There are 5 ways to turn a row about zero (a turn may also mirror it). The second row of each pair is the first, turned, with some noise.
Known pairs, each followed by its turn:
[ 17 -30  41 -15]
[-10  44 -23 -15]
(3)

[ 13 -18 -18  -5]
[-14  -3 -12 -21]
(0)

[41  8 21 34]
[  3 -22  52   2]
(2)

[-39 -36 -30 -35]
[-27  29 -60  16]
(2)

[-22  14 -41   5]
[ 21 -16  -1 -42]
(4)

[  7  38 -33 -33]
[61  1  7 -9]
(4)

[-8 16 -1 40]
[ 37 -17   1 -12]
(1)

[-15 -40  33  -9]
[-14  11 -53  -3]
(1)

[ 40 -35 -33 -11]
[-10  59  21   1]
(1)

[ -7 -26  13  -5]
[-26   2  -3  15]
(0)

[ -9 -23  28 -32]
[-36  33  -9  -4]
(3)

[ 36 -13   2  -8]
[23 32 -6 11]
(3)

[-36  37  11 -27]
[ 30 -48  16  12]
(4)

[-24 -42   3 -25]
[-42  14 -26  17]
(3)

[ 12 -30 -16 -39]
[-32  46  -6  -2]
(2)

[ -3  13 -29  20]
[31 -2 20 10]
(1)

[ 13 -38  31  -6]
[-39 -21  -3  22]
(0)

[ 17 -27 -35   0]
[-18  -1 -30 -35]
(0)

[ -9   7 -40   5]
[ 18  -4  -1 -39]
(4)

[ -6 -27 -10 -22]
[-31  14  -4 -13]
(0)

[11  6 14 27]
[  3 -23  22  12]
(2)

[-15  16  -4  34]
[ 37 -19   0  -1]
(1)

[37 30  0 35]
[ 13 -30  43 -27]
(2)

[-23 -21   7  21]
[-12 -17 -28 -12]
(3)

[-25  -1   4  41]
[-33 -21  13 -24]
(4)

New pairs, each followed by its turn:
[-25  26 -14  -5]
[-15 -25  27   5]
(3)

[ 24   0  38 -21]
[  3  45   1 -17]
(3)

[-39  20  34  28]
[25 21  6 50]
(0)

[ 24 -28  -8  -6]
[-26 -20 -19 -16]
(0)

[ 23  12 -34   1]
[-16  -5   7 -38]
(2)

[ 20 -14  28 -24]
[  2  13 -11  43]
(4)

[ 34 -31 -10 -19]
[-32 -25 -11 -24]
(0)

[ 25 -40  27  41]
[-23 -24  41  40]
(2)

[ 21 -16 -32  -5]
[-2 36 24  7]
(1)

[ 14  30  -1 -25]
[-21 -20  28  -1]
(1)

[33 24  1 40]
[ 41 -34 -16   1]
(0)

[ -6  -9  -3 -15]
[-15  10   3  -7]
(0)

[  0 -17 -29 -15]
[-8 24  8 26]
(1)

[-10  -8  18 -18]
[ 8 18 -5 17]
(2)

[-41 -40 -28  17]
[-23 -23 -38 -41]
(4)

[  7  21   1 -28]
[ 15  25   2 -20]
(2)

[-31  -1 -42  15]
[  6 -20 -12 -54]
(4)

[-35 -42  39  -9]
[-11   2 -65  11]
(1)

[-27  -5 -26 -34]
[-17   1   4  47]
(1)

[12 37 26 24]
[-8  3 47 12]
(4)

[-17  39  41  37]
[ 27 -55 -14 -27]
(1)

[ 17 -35  20  -4]
[-19  14  22  27]
(2)

[ -2 -15  -9   5]
[  2  -8 -14  13]
(3)

[-25  -5   4 -11]
[  7   9 -24  15]
(2)

[  1  -2 -29   4]
[15 13 18 16]
(1)

[36 10 -5 28]
[-11  38  25  -8]
(4)

[18 36 23 -2]
[ 26 -25  26   5]
(0)

[ 18   3 -12  -7]
[-7  9 21 -3]
(1)

[  4  -3 -28  16]
[ 19 -22  -4  19]
(3)

[ 35 -19   8  37]
[-27 -25  40   9]
(2)

[  7 -25  36  -8]
[-1 16 17 34]
(2)

[-18  32  12 -15]
[ 19 -32  20  12]
(4)

[-31  31  17 -41]
[-35 -48  -4  23]
(1)

[-18  42  22  31]
[ 26 -49  -1 -18]
(1)

[-11   4 -27 -43]
[ -3  34 -30 -21]
(2)

[14 32 27 40]
[ 45 -26   0  30]
(0)

[ 11 -40 -11 -29]
[-48  -1  -9 -20]
(0)

[ 38 -41  10  20]
[ 32  26 -44  -2]
(3)

[ 40 -36  37 -19]
[  8  62 -28  -9]
(3)

[11 32 17 -4]
[ 20 -17  26   5]
(0)

[-32 -17 -37  -9]
[-24  -1 -43  -3]
(2)

[-36   6  37  33]
[-18 -23 -13 -54]
(3)

[-30  25  -4 -17]
[13 33 26 -1]
(0)

[ -9  19   6 -27]
[-25 -23   5  10]
(1)

[-30  38 -17  24]
[50 28 -2  4]
(0)

[21 25  8  5]
[ 20 -25  13   0]
(0)

[-37  20 -42  -2]
[ 26  50  -2 -22]
(0)

[-35 -10  14 -16]
[ -4 -39 -19  11]
(4)

[-26  -9  22  42]
[-47 -23  11  -8]
(4)

[ -3 -33   3  34]
[-43   9  -8 -14]
(4)

[-35 -24  42   9]
[  7 -11 -58  -1]
(1)

[36 -8 35 29]
[ 35  20 -26 -38]
(3)

[-37 -19 -39  26]
[  5  43 -41  -4]
(0)

